There are 3 ways to turn a row about zero (a turn may also mirror it). The second row of each pair is the first, turned, with some noise. The first 27 pairs use one turn. New pairs use 2 turns, one after the other, and a turn may come again.
Known pairs, each followed by its turns in order:
-38   5  38   6  18  -8  37  35
 14  24 -21 -31 -47  -8 -39  10 | K_763

 11  -7  11  -4  -7 -26  16 -10
 -3   0 -22  15  -3 -21  -9  17 | K_104

  3 -11   1  27   5  -2 -16  13
  9 -14 -15  -9  -1 -12  10  25 | K_84

  3  -7 -14  33 -15   3  -8  28
  1 -10 -28  -5  -6   8   1  39 | K_84

-2 24 -1 16 11  2  1 -6
-19  -6   9 -18   1   7  -9   7 | K_104

 -1  -3   5   7   2   0 -14 -17
-16   7   6  13  10   4   3   0 | K_104

 -2  -1  38  -4  14  -7  -3 -13
  9   2  30  -5  10 -30   1  -2 | K_84

  3  -4 -22  -7  18   6  -6  -8
 -5  -9 -10  10  -2   5  21 -17 | K_84

  7  -3  -1   0 -23  -6 -13  26
  8   0  -1  -5 -24  14  -7  26 | K_84

 36  -5 -21  -3   4   6 -26   9
  7 -37  10  19  -2  18  15  -4 | K_104

  2   2 -34  12  38 -10  -3   7
-17 -29 -20 -13   0  25   7 -23 | K_104

-17  16 -12  -2  38  -8   7   2
-12  -4 -24 -30   7  23  -5  -8 | K_104

-22   3   7  -5  -5  -8 -22   7
  3 -12   2  -8 -25 -14 -12  -4 | K_84

-14   8  -3   1   8   8  -2 -10
 10  -8   1  12   4   2 -10   7 | K_763

 11  -3  -3   6  -2  -3 -38  -2
 -6 -12  15  27  13  12  -6  -8 | K_104

  6   3 -10   2  -5  12   1   4
  4  -7   9   6   0   0   3 -10 | K_763

  0   7  -4  10 -14  -2   0  -4
  0  -2  -9  10   2   1 -12   7 | K_84

-1  2  6 22 33 13  8 -6
-14  -2  -6  -5  26 -22  20   0 | K_84

 -1 -11  31  17   7  16  -4   5
  1 -13  14 -20  18 -16   3  21 | K_84

-17   3  -8 -30 -11 -21  -5   1
-16   2  16  -3   0 -11  -4  35 | K_763

 8 12 -4 10  8 17 -5  0
 17 -12  -1   3   3  -5   2 -14 | K_763

  6  -3 -34 -13  11  -2   9   0
 -7 -15  21  -5  19  -6 -16  -7 | K_763

-36   9  25  23 -10   4   2   5
-10  33  20 -16  -4  -5 -25  -6 | K_104

 1  9 12  2  2 -3 -5 -6
 -5   0   4   2   3   3 -11  11 | K_104

 33  -6 -15  10 -38  32 -38   6
 -4 -34  14  24  -5   6  53 -25 | K_763

 -7   6  -4  -7  18  16  -7 -11
  6  -9  -6  19  10  -9 -16   0 | K_763

  4   7  -1  35   3   3  -5 -18
 24  -1 -11   3  15  22   8  -6 | K_763

New pairs, each followed by its turns in order:
 -9   0  -2   1 -17   8  -5   2
-12 -13  -4   6  -7   3   8   0 | K_84 K_763

 -7 -38   2  12  12  -7  -1  -2
  1 -22   7  24  -5   6 -18   8 | K_763 K_763

-10  -5   5 -10  33   2  -6   2
 14 -13  15  19  -2  -6 -11 -13 | K_104 K_763

 38 -20  11  11  18 -25  14  20
 -8  10   7  16  -8   2  -5 -56 | K_763 K_84

 10 -32  -4  -3  -3   5 -10   0
-14  20   0 -16  10  -6  12 -14 | K_763 K_104

-13  -5 -12   6   3  16 -38   1
 18 -14 -23 -19  13  15  11   9 | K_763 K_84

  3 -20  -2   4   5  24  13  -9
 10  22  22  -5 -10   4  -9  -1 | K_104 K_763

 -6  -2  13   4 -20   2  -5  -1
  3   6   6   6  -7 -19  -4  11 | K_104 K_84

  6   5  -3 -10  -3  24  -9 -38
-35  22  -4  15 -12   7   8  -6 | K_84 K_104

 -3   1  -3 -20   4   9   5  23
  8 -16   5   7  -4  -3  16  17 | K_104 K_104

 3 11 -7 33 -2 -8  1  6
-6  0 19  6 10 25 17 -6 | K_763 K_84

 2 -6 -4 -2  1 -1 -8  7
 2 -6 -1  8 11 -1  1  2 | K_104 K_84

 0 -6 23 -3  4 -8  9  6
 10 -10   3 -11  14  -5  -6  -1 | K_763 K_104

 -8  -5 -38   8   9 -16 -15 -22
 -6 -16   5 -29   3  -7  33   0 | K_763 K_84

  5  -4   3  -9   6 -31  -1  19
 14 -20   9  -6   1 -16 -11  22 | K_84 K_104

  7   6   8   3  -2  -3   3 -21
  2  -8  -5 -16 -13  -1  -7  10 | K_104 K_763

  9 -16 -30 -25 -10   4   7   8
 13  -9  15 -24   5 -28 -15  -9 | K_763 K_84

  2   0   9  -2 -10 -24  -2  -8
  6  -5 -16   4 -13 -14  12   6 | K_104 K_84

-20 -21  -9  -7   1  11 -38  28
  9  21  -4  15  -4 -27  14 -40 | K_763 K_104

-20   5  -6  12   2   0  18 -20
  2 -10  22   6  -7  22  -1   8 | K_763 K_104

  0   0  -4   0 -21  -4   6  11
-8  6 -5 -7 13  0 14  5 | K_104 K_763

  1   5   0   3  10 -12  -6  12
  6  -7  -2  -7   2 -15  -7  -1 | K_84 K_104

-20   2  -3   5 -33 -27   3   9
 -6  -2 -17  -5  34   0  17  24 | K_104 K_763

  5 -25   0   9  26   0  38 -14
 12   5  -3  -4  29 -24 -35 -11 | K_84 K_763

10  8 -1  3  2 29 12 18
 12  24  -1 -22  -6   9   2 -13 | K_84 K_104

-25   2   8   4 -31  26   1   2
-29 -28 -17  16  -9  -5   2  10 | K_84 K_763

-38   5  21  16   3  35 -11  -3
 33  18  -6  24 -16 -32   0  17 | K_104 K_763

-38 -20   0 -35  17   3   3  -3
  9 -29 -19 -14 -36 -17 -10  15 | K_763 K_84

  1   0   1  -6  19  -3 -16 -27
 -5  -1 -25  -3  -1 -14  25   2 | K_763 K_84

  3  -1 -28  -7   6   8  -2 -16
-22   3   3  -6  -3  -9  22  -6 | K_84 K_104

